Every row belongs to one group in each of 4 separate groupings. Each group adds its own fixed numbers to the row, and there is some noise. The rows also spread widely along 16 directions, which tell nothing about the answers.
Some rows, each with its group in each grouping after it:
[ -8.6   5.5  -1.6 -12.2  16.9   3.3   3.7   6.6   5.2  -3.2  16.3  -7.1
  -2.6 -25.5 -12.8  -5.0  11.0  23.0 -10.9   1.9  -2.9  -3.4  19.0 -17.0
   0.8] => j_559 j_341 j_32 j_264
[ 13.1  16.9 -41.8 -30.8  16.2   6.4  12.7  20.7 -17.0 -19.2   5.5   4.0
 -37.1 -18.9 -26.4  -5.5 -23.0  -2.3  25.3  18.3 -16.6  -0.3  -0.9  30.8
  12.3] => j_351 j_341 j_427 j_55
[ -2.7  -8.0   4.3  19.8   2.9   4.4   8.9 -13.1  -8.7  -4.4   1.9  23.1
 -33.3   3.4  -6.1 -17.1  10.3  -7.9  20.5   5.5  -6.7   5.3  -8.1   0.1
  11.2] => j_303 j_593 j_791 j_817
[ 18.3   0.5  19.8 -14.2  -6.9  10.9  -0.1  28.5 -19.4 -18.7   7.9   1.5
  28.4 -51.8  11.6 -19.3 -13.7   4.5  28.1  13.9 -19.6  36.2  21.0  45.7
 -26.2] => j_559 j_125 j_791 j_817
[  9.2  12.1  27.4  32.7  -8.4  -6.5   0.4 -14.5  -8.2 -18.9 -12.5  21.5
 -10.8  -0.2  16.3  -3.0 -16.2 -29.4  20.1  -2.4  -3.0   4.6 -27.4  19.7
  35.9] => j_303 j_2 j_427 j_106
[ -4.5 -13.3 -23.1  -5.9   4.5   2.8  -5.7  11.1   6.2   7.5  -2.1 -25.1
 -36.3  10.8   7.6 -15.2  45.6  -6.1  41.9 -28.5  32.4   4.4  19.8 -11.8
  -2.7] => j_351 j_543 j_32 j_62
[-21.5 -26.3 -12.8   2.2 -29.4  -3.4 -12.6  24.1  21.6   7.8  -9.8 -20.1
   3.7  -3.4   5.9 -15.7   6.4  19.2   8.8 -12.6  -6.9  36.4  -9.8  20.4
 -10.2] => j_303 j_125 j_445 j_264
[  1.0   9.7 -22.4 -24.8   3.8  16.9  -5.4  17.4  23.2  -0.1  -2.1  -4.2
  17.4  14.3  24.7   8.9  10.0 -18.4  11.9   0.9  -7.1   2.4  -6.5 -16.6
 -29.5] => j_303 j_2 j_445 j_62
[ 19.6  -7.3  18.6  -4.6  -8.0 -11.8 -16.0  13.6  16.3  -4.5  -0.3  -7.1
  25.0 -15.3 -43.5 -19.4 -21.9 -12.6   9.8  19.2  16.2  18.9  28.9   9.3
  17.0] => j_559 j_543 j_499 j_106
[ -7.6  17.5 -14.9 -36.7  -6.8 -19.0 -21.1   8.6 -33.5  17.1  15.8 -25.6
 -22.0   0.5  13.5  10.3  14.3  16.0 -16.5   3.5   1.2 -20.4  -8.5 -53.7
   5.4] => j_303 j_818 j_499 j_55
[-10.6  27.6  -0.3  -2.1  17.0  -9.0 -22.9  13.8  -4.5 -15.3   8.9 -10.8
  31.4   7.5   6.5 -16.3  -0.1  -7.4  28.3  -8.1  -8.7  -8.3 -17.8  21.1
   6.8] => j_351 j_593 j_427 j_817
[-39.1   0.6   1.3  18.0  32.1  14.8  39.3   3.6  36.4 -27.4  -3.4  25.2
 -28.7  22.0 -38.4   2.6   9.5   7.1  -2.5  -6.4  17.6  14.4  12.3  11.2
  20.0] => j_303 j_818 j_427 j_62
[-22.1 -23.4  18.8  -9.1 -14.0 -18.7  18.1  36.5  29.0 -19.1 -23.4   8.0
  -4.4  11.1  13.1   7.7  -9.5  30.3   3.4   3.4  -3.0  25.0  10.4  -2.0
   5.5] => j_303 j_125 j_427 j_55
[ 12.1  -8.2 -14.5  -9.9   3.4  -5.5   2.2  14.8  -1.7  -2.1   8.6  -9.9
  15.8  13.5  -8.5  -6.1   7.6   4.4  14.1  -0.4   8.2   2.7  19.9  21.6
  -1.3] => j_559 j_543 j_427 j_62
[-40.8  19.4 -33.8   9.2 -25.9   0.3   7.3  14.8  -3.4  14.0  15.4 -36.0
  17.0  -1.8   4.1  -0.3  -2.7  37.4 -19.9  -6.9 -13.9  -8.3  -9.7  16.8
  37.1] => j_303 j_341 j_427 j_62
[ 39.8 -18.5 -10.4 -32.6 -17.9   9.9   2.1   4.6  -1.3  -0.5 -10.8 -28.3
 -11.1  -0.8  25.2   9.7 -17.5 -24.4 -11.9 -11.5   7.8  -0.4   1.4  -3.9
  -6.6] => j_303 j_125 j_427 j_55
[ -3.8  16.8   4.3 -14.7  29.8  15.4  19.0  22.5  10.1 -38.9   7.2  24.6
  20.8  -9.0  25.1   3.2  -8.1   6.4  23.3  17.8 -34.8   4.7   2.7   8.0
 -20.7] => j_351 j_818 j_445 j_55
[ -9.5   2.1  20.4   0.5  14.7  10.4   7.9  -3.5  -0.8 -11.5  -9.7  -2.8
 -42.4 -11.7  18.0 -11.0  14.6  -4.4  15.1 -22.5  12.7  -1.6  -9.2 -18.7
   9.3] => j_559 j_593 j_427 j_817
[ 32.9  21.0 -38.6 -33.0   5.6  -3.6 -13.7  27.9  14.9  -0.9   3.9   8.3
  -9.1 -30.3  13.1  -3.1  -8.4  -7.6  42.9  29.2 -43.3   2.8 -19.5  -5.5
 -15.3] => j_559 j_125 j_427 j_55
[ 43.8  -8.7  -4.4  14.4  -4.3   8.4  12.8  -7.6  32.5  -3.4   3.6  10.4
  38.8  10.0   7.1  14.1 -10.4 -28.4 -29.1  -8.5 -16.4  20.1  -7.4  49.2
  -4.6] => j_559 j_543 j_32 j_817
[ 12.8 -21.3  40.4  -9.0  -3.1 -14.3  -9.3   0.9 -18.4   0.3 -16.3  28.6
 -13.2 -17.2  49.5   2.1  31.2   8.2  31.8  -5.5  -5.4  14.9  -6.5 -26.6
 -38.9] => j_351 j_125 j_427 j_264
[  7.5 -20.3  30.1  30.9  22.0   3.7  41.8 -10.0   7.0 -17.4  -5.7  15.4
 -35.6 -20.8  15.6   0.8  31.0  21.7   5.9 -33.7  30.6  18.0  27.4  32.2
  18.6] => j_559 j_543 j_791 j_62
[-33.6  20.0 -16.3   1.6 -21.1  20.6   5.6  10.9 -31.8   3.6  14.3  -8.3
 -22.0 -14.2   2.8  -8.2  10.2   3.9  15.9  11.0 -14.4   9.0  -3.8  -6.6
   5.8] => j_351 j_341 j_32 j_106
[  5.5  -5.2  -6.7  -3.3  11.6   5.7  -0.7  -0.8   5.6 -14.9  12.9  -3.3
 -12.0 -18.7  -6.1  -5.0   0.9   8.3  -7.3  -8.9 -13.8   9.5  -3.3  12.5
  -4.0] => j_351 j_543 j_32 j_106
[  0.6   4.9 -40.2  -5.2  14.1  -7.1   3.7  27.7   5.3  -2.7  20.1 -16.0
  26.2  18.0   0.5  -4.3  21.7  17.6  26.1  -0.4  -1.4   0.8  21.4  35.5
   1.7] => j_559 j_2 j_791 j_55
[ -1.6  12.3  22.2   7.3  10.3  26.6  45.5   0.2  11.1  -3.7 -14.5  56.5
  32.5   7.3  16.6  22.6   5.7  -9.6   2.7  15.7  -5.0  16.0   8.9  25.4
 -24.6] => j_559 j_543 j_32 j_264
[ 35.9  -4.8  18.7 -19.6  -0.8 -15.3  -9.1  17.7   2.5 -16.9  -8.5  18.3
   2.5 -16.9   9.2   0.2 -15.0 -19.4  19.6  16.0 -11.4  15.2   6.5   2.2
  -6.0] => j_303 j_2 j_427 j_817
[-11.2 -10.9  15.9   9.3 -21.8  -3.0   5.9 -13.3 -32.3  -5.0  17.2  33.2
 -45.3  12.5 -52.0  -4.6  -9.4  -9.8 -22.9  46.7 -11.2  13.1   5.1 -41.6
   9.2] => j_303 j_125 j_32 j_62
[  1.6  -7.9  -0.9 -13.2   5.4   7.9  -0.3  -8.3  13.3  -8.1  -8.2  13.0
 -10.0  -9.5  -1.3   1.6 -19.1   5.0 -17.7  -4.3 -19.9   6.1 -30.6   4.1
 -16.3] => j_351 j_125 j_427 j_55
[-11.3  -8.0  27.7  14.2 -18.2  25.7  41.5 -13.7 -20.6   1.1   2.9  28.9
  36.5   0.0   2.5   6.3 -15.5  13.0 -20.3  27.9  -6.2  -4.2  27.4   1.8
   0.7] => j_303 j_818 j_791 j_62
[ 23.1   0.9   1.8   7.2 -10.0  18.2 -27.1 -12.2 -22.7   3.5  11.3 -32.9
  12.3  -9.2  23.3 -21.8  16.9 -41.9  29.5 -23.3  18.1   4.2  -2.3  12.8
 -10.5] => j_351 j_125 j_791 j_62
[ -9.5  21.7  -1.6  12.3   7.1  19.0  26.1  11.0  18.7  -7.4  -5.2  -6.5
  33.2 -18.1  27.0  -1.3  -6.9  13.2   5.2 -13.4  -3.9  -9.8   1.8  37.2
  22.9] => j_559 j_2 j_445 j_817
[ 19.3   6.3  -8.3 -28.7 -27.9  28.5  14.9  14.5 -46.1  12.4  15.3 -35.7
  -3.3 -47.8  30.3  -3.6  -5.3   1.1   5.1  18.1 -13.3 -16.3  32.0 -22.1
   2.4] => j_351 j_593 j_427 j_817
[ 29.0 -36.7  -0.2  -3.7  15.8  11.6  30.3   2.2   0.7 -20.8  10.0   4.7
   6.1  -6.1   6.0   6.5   9.6  10.1  -9.7 -11.9  -1.8  18.7  34.3  36.6
 -21.6] => j_351 j_341 j_791 j_264
[-18.0   5.4  17.4 -17.8  -6.4  -5.4 -19.4  28.7  -9.3 -17.1 -12.1  -8.8
 -22.0 -17.6 -13.0 -16.9  -8.3 -10.1  29.8  -0.8  16.7  32.6   0.9   6.2
  -0.8] => j_351 j_125 j_791 j_55
[-11.7 -10.2 -21.4  17.7 -15.7 -26.8  12.3  10.3   4.8  15.7 -11.1  -7.7
  15.0  49.6  -7.8  -6.6  14.9  17.0  26.4  -6.0  26.8 -22.6  19.6  12.1
  43.0] => j_559 j_818 j_32 j_62
[  9.2  18.0  -9.1  -0.7  13.9   0.0  17.0  19.5  19.1  -8.4  10.1  19.4
 -10.7 -25.4  -6.8  14.5  17.4   0.4   7.1  12.5  -4.9  25.8  15.3  13.9
   3.2] => j_303 j_818 j_445 j_62
[ 23.9  -8.9 -12.4  -3.4  -8.6  11.2  11.7   6.2  -8.5   8.5  14.9 -10.9
   4.3  -8.1   4.2  -4.6  19.0  -8.1   8.3   1.8   8.3   8.4  34.4  13.9
  -4.5] => j_303 j_125 j_32 j_817
[ -7.2 -10.5  11.2  -9.1   6.8  -8.4  10.4   7.7   9.7   3.7 -18.1  17.3
  21.4  11.9  20.2  -3.3  12.4  25.2  24.5  -0.9  10.9  -3.3  10.0   3.5
 -12.4] => j_303 j_125 j_499 j_55
[ 17.7  10.4 -19.7 -20.1  17.7  12.7 -10.4   3.8  30.1  14.7  14.3 -20.9
  16.5 -15.3  -9.0  10.9  21.1 -13.0 -22.2 -11.2  13.8   3.8   9.6 -11.5
 -13.5] => j_559 j_818 j_445 j_264

New rows, each followed by its group in each grouping:
[-31.0  22.6   8.9  12.0   7.3  35.0  24.7  -7.3 -17.3  -3.8   4.7   0.7
 -29.8 -25.0   6.4  -9.1   8.6   3.6  -1.8 -10.1  -0.7   4.0 -11.5   6.4
  11.9] => j_559 j_593 j_427 j_817
[ -2.0  -1.6  -6.8   6.1  -9.3  -4.3  -8.7  -5.3   3.7  31.3  -2.1  -2.1
   9.1 -17.9   1.3 -17.4  17.6  20.3  13.7  -1.9  -2.1  -9.2  -5.6  -3.3
   8.4] => j_559 j_593 j_427 j_817
[-42.4  -5.0  -2.4  17.3 -16.9  -5.8   9.9   7.6 -16.3  -2.4   2.4   8.1
   2.2  21.0  -9.0  -8.3  -3.5  27.9   0.2   7.4  -6.1  11.1  -4.8  22.6
  18.1] => j_303 j_2 j_791 j_55
[ 19.1  -9.9   3.0 -14.2  -7.5 -10.2   1.0   1.7 -16.0   3.0  -0.6   9.4
  -8.5 -20.8  16.8  -0.6  -5.7  17.7   2.1  14.1 -17.2  -8.6  -1.8 -14.4
  -1.9] => j_303 j_125 j_445 j_264
[-17.0 -26.2  31.1  22.9 -16.7  16.5  27.7  -7.9 -13.6 -26.5 -23.2  18.6
 -44.5 -12.1   6.6  -9.3 -18.6   4.9   0.0 -10.8   2.7  30.6 -10.3  30.8
  14.5] => j_303 j_2 j_445 j_106
[-42.3   7.6 -14.1  18.1  -6.7  13.2  -9.0   2.0   6.9   7.8   6.0 -16.2
 -16.0  -1.5  10.7 -12.9  26.4  12.2  11.3 -20.8  -2.2  13.1 -25.2   0.0
   5.7] => j_351 j_543 j_445 j_106
[  1.7  -5.2   0.9 -19.5 -22.7  20.0 -13.2 -47.0 -49.6  37.9   7.8   4.7
   6.3 -21.7 -11.9  -3.5 -21.0  16.2 -51.6   8.9 -14.6 -28.9 -31.5 -23.8
 -20.6] => j_351 j_543 j_427 j_62
[ -7.4  16.1   0.3 -17.7  30.5  22.9  24.5   1.1   8.1 -10.7  -9.1  35.3
   5.1 -15.8  30.1   7.8   3.5  16.8   5.3  -0.5 -26.9  -8.8 -20.9   6.8
 -30.3] => j_351 j_593 j_445 j_817
[ 23.0 -11.5 -10.8   3.5  10.8  -8.1 -25.5  -2.0 -14.4 -18.6  25.5 -27.6
 -34.3  21.0  -7.4  -7.7  33.5 -38.6  12.6 -21.3  20.4  11.4   9.4  -6.6
   1.5] => j_351 j_2 j_32 j_106
[ -1.1  28.1 -51.0  14.5  15.5  21.3   0.1  -5.4  -9.8   5.8  47.0 -26.9
  11.0  17.3  19.6  -9.7  34.7 -10.7  15.0  -6.0 -21.2 -25.2  -8.0   5.5
   8.8] => j_303 j_125 j_427 j_817
[  5.4 -11.1   1.9  12.1  -3.2  22.9  11.4 -18.9 -15.8  -6.8  19.7  -9.9
  28.0  -6.6  15.0  -7.1  -7.5   7.9 -16.3  -1.2 -17.3 -11.8   7.4  14.7
  -0.6] => j_351 j_2 j_427 j_55
[ -4.0  17.1  16.4 -21.7   7.4  12.6  -1.6 -17.3  33.3  32.1 -30.9  38.2
  -6.5 -15.7  -5.1  28.5   9.2 -16.7 -35.4  -8.7  11.9   8.6 -36.5 -28.5
 -26.3] => j_351 j_593 j_427 j_817
[ -4.3  21.7 -13.2   7.0   3.4   5.0  10.0  32.0  25.8 -15.1  -5.9   8.2
   8.7 -21.5  10.6  -5.1   3.5  -3.2  47.8   3.1 -10.1  27.9   3.3  47.0
   5.6] => j_303 j_125 j_32 j_106
[-37.8 -13.6  13.4   5.4   2.4   8.8  20.0  25.1  -1.0 -21.2  -2.6 -11.5
 -15.4 -15.4  20.7 -14.0  19.7  37.2  26.8 -14.2  -0.7  18.0  19.7   7.7
  -3.5] => j_351 j_593 j_427 j_62
[ 19.4   7.2  -4.9 -15.7  -6.8  -9.8 -13.5   9.6  11.1  12.4   3.4 -21.3
   4.6 -13.2  -7.1  15.0   8.0  -7.0 -22.6 -11.7  18.6  12.6  -1.4   3.3
   3.6] => j_559 j_125 j_427 j_106
[-10.4  14.1  17.1  13.0  31.7  20.7  33.1 -15.9   1.9  -7.1  15.5  16.9
   8.5  -4.8   4.5  16.4  22.8  10.9 -33.0 -18.8   8.7  -2.0   8.2  16.6
   0.8] => j_351 j_543 j_427 j_817
[ 22.9  19.2 -31.2 -19.7  14.2  -3.9   4.5   6.4   7.1  17.1   2.4 -10.3
 -42.3 -19.4  16.0  20.1  28.9  -1.8  -3.2 -14.1   6.6  -5.8 -12.8 -17.3
   4.9] => j_559 j_125 j_499 j_264
[ 17.1   3.4  13.8  18.6  -0.1 -23.0 -23.1  -2.4 -17.1  -6.2   7.1  17.6
 -11.7 -22.9  34.0 -10.1  28.1   0.5  38.2  -7.4 -23.2  26.6 -26.8  23.0
 -12.8] => j_303 j_593 j_427 j_62
[ 22.5  -4.0 -17.1 -18.6 -22.0  -6.1  -9.0  -6.8  -6.0  39.4  -0.7 -10.9
 -13.3  -0.9 -16.6  16.1  12.7 -12.6 -32.8   2.0  18.3   3.1  -5.2 -22.2
  -2.2] => j_559 j_125 j_499 j_264
[ 39.4  -4.0 -20.7   8.5  36.3  -2.0  19.9 -28.8  -8.5  -8.0  34.3   5.8
  52.8  34.5  12.4  10.6  10.2  13.9 -24.1  -4.3 -11.1 -52.7  10.7  20.9
  -0.1] => j_351 j_125 j_445 j_62
[ -5.7 -24.9  18.2   8.3   8.1  21.1   3.1  -0.3  41.5 -10.2  -5.7   3.2
  22.4  20.9  27.5  -7.1  27.5 -17.5  11.4 -22.9   5.8  20.3  11.9 -11.2
 -32.0] => j_303 j_818 j_32 j_817
[-21.7   0.2 -20.5  -9.9   3.7  -5.7  18.3  22.2   5.8 -11.5  -3.9   3.0
 -15.5  33.5  -5.5  19.3   4.1  11.0 -21.3  -6.2  -2.8  17.2 -14.5  22.8
   1.1] => j_303 j_593 j_445 j_264
[-25.8   7.9  -5.4  -2.7 -29.5 -30.4 -13.9  13.7   7.7  29.2 -15.6   4.3
 -30.2   3.4  -3.9  15.0  15.9  17.4  -7.8   1.0  11.0   9.8 -24.8 -32.5
  24.3] => j_303 j_125 j_791 j_106
[  7.3  -4.3   9.5  21.8 -33.7  -2.3   2.6 -16.2 -31.6   6.8   7.5 -13.1
  -6.1 -13.7  22.4  -5.4 -12.8   4.0 -14.7  -2.5  -9.3  -6.9 -10.2   3.6
  33.4] => j_303 j_543 j_791 j_62
[ 15.8 -17.4  -4.7  -8.7  15.6 -10.7  -1.1   9.0  21.6 -17.6  -5.4   4.2
  -1.4  13.7 -11.3 -14.8  -2.0  -0.5  27.9   0.3   3.0  -6.4  15.6  -3.8
   2.7] => j_559 j_818 j_32 j_62
[  5.0   9.7  22.7   4.2  10.1  -5.9   2.6  19.4   4.7 -18.3  -2.2  14.8
  36.6  -3.0  40.1  -1.8  20.2  -0.7  45.1  -2.5  -3.1   8.6  15.7  16.2
 -18.0] => j_351 j_125 j_32 j_62
[ 25.8   1.1   3.1 -15.4  -2.3  21.6   0.5  -7.0 -20.8  15.8   4.9  -2.2
  12.7 -28.4  10.2  -6.8  10.0 -14.6   9.6  -4.5  11.6   7.4  15.1  21.0
 -19.0] => j_303 j_543 j_427 j_817
[ 10.6 -26.5 -10.4  -4.7  -6.4 -16.7  -1.1   6.2  14.9  13.5  -0.6   5.2
  31.1   6.5   3.0   4.8  10.2  31.0 -11.9  -3.3  -4.3  12.0   6.2  23.6
 -15.5] => j_559 j_2 j_791 j_55
[  5.9   0.5  -2.2  -9.4   0.8  12.5  -6.7 -10.3   1.3  22.0  -0.5   2.1
 -22.3 -14.4   0.6   0.3  25.5  -8.5 -11.5  -8.7   8.1  10.0 -12.3 -18.5
 -16.5] => j_559 j_593 j_445 j_817
[  0.3  -3.3  21.3  -2.3 -15.9   2.0  -4.1   8.3 -35.4 -21.9   2.9 -17.2
  10.0   7.2  18.2 -10.9 -13.2 -13.5  10.1  -3.0   6.2   6.6   7.1  11.8
   5.9] => j_303 j_818 j_445 j_62
[  1.3   1.5 -10.3  -9.7 -20.2 -16.6 -19.2  28.6  27.6  13.2   2.5 -11.8
  17.4 -19.9 -19.5   2.9  -3.7   3.5  -9.8   8.4  -5.4  33.1   4.3   9.9
   5.5] => j_303 j_543 j_791 j_264
[ -6.2   9.7   2.3 -32.1  10.5   4.4 -14.1  30.5 -25.4 -25.1  10.8 -15.2
 -30.8 -22.6  14.0 -12.9   7.6  -7.1  31.9  -2.3  -7.9  15.1   5.0 -16.9
 -15.7] => j_351 j_818 j_791 j_817
[ 18.2   6.6   2.0  -2.8   5.9   9.8   6.9  -8.6   4.8   3.8  -7.8  -1.2
   6.2  -5.9   6.1  -4.8  -4.8 -19.0  11.7  -0.3   8.5 -15.0   2.7  -8.1
  12.3] => j_559 j_341 j_499 j_264
[-15.8   6.5 -13.3   0.4  -3.0  17.0  16.3   0.8   1.5   8.9   4.8   7.9
 -33.7 -15.0   0.8   5.5  16.0   9.6  -1.8   3.3  -2.4   9.4  -2.8 -12.2
   5.0] => j_303 j_543 j_791 j_106
[ -7.3  25.7   4.5  -5.1   1.8   6.0   2.3   4.4   3.8  -1.1   3.1  14.5
   4.1 -13.2   0.3   9.6  -4.5  -7.4 -15.6   8.9 -13.9   3.6 -15.6 -10.5
   6.6] => j_351 j_341 j_445 j_817
[ -9.5  -3.5 -14.1 -20.4   0.9   3.7  -2.1  19.5   9.0   0.9 -11.1 -13.8
 -23.2 -20.4 -14.2  -8.4   3.5   5.2  16.9 -10.1  12.6  10.8  11.6   1.1
   2.8] => j_351 j_818 j_32 j_264
[ 31.6   7.9 -20.0 -11.3  23.1   8.0  -0.1 -10.0  22.1 -24.5   2.0   5.6
   9.7  16.9 -27.6 -10.9 -42.4 -32.6   5.6  19.2 -12.8 -37.9 -10.6  -8.3
  19.5] => j_351 j_125 j_445 j_62
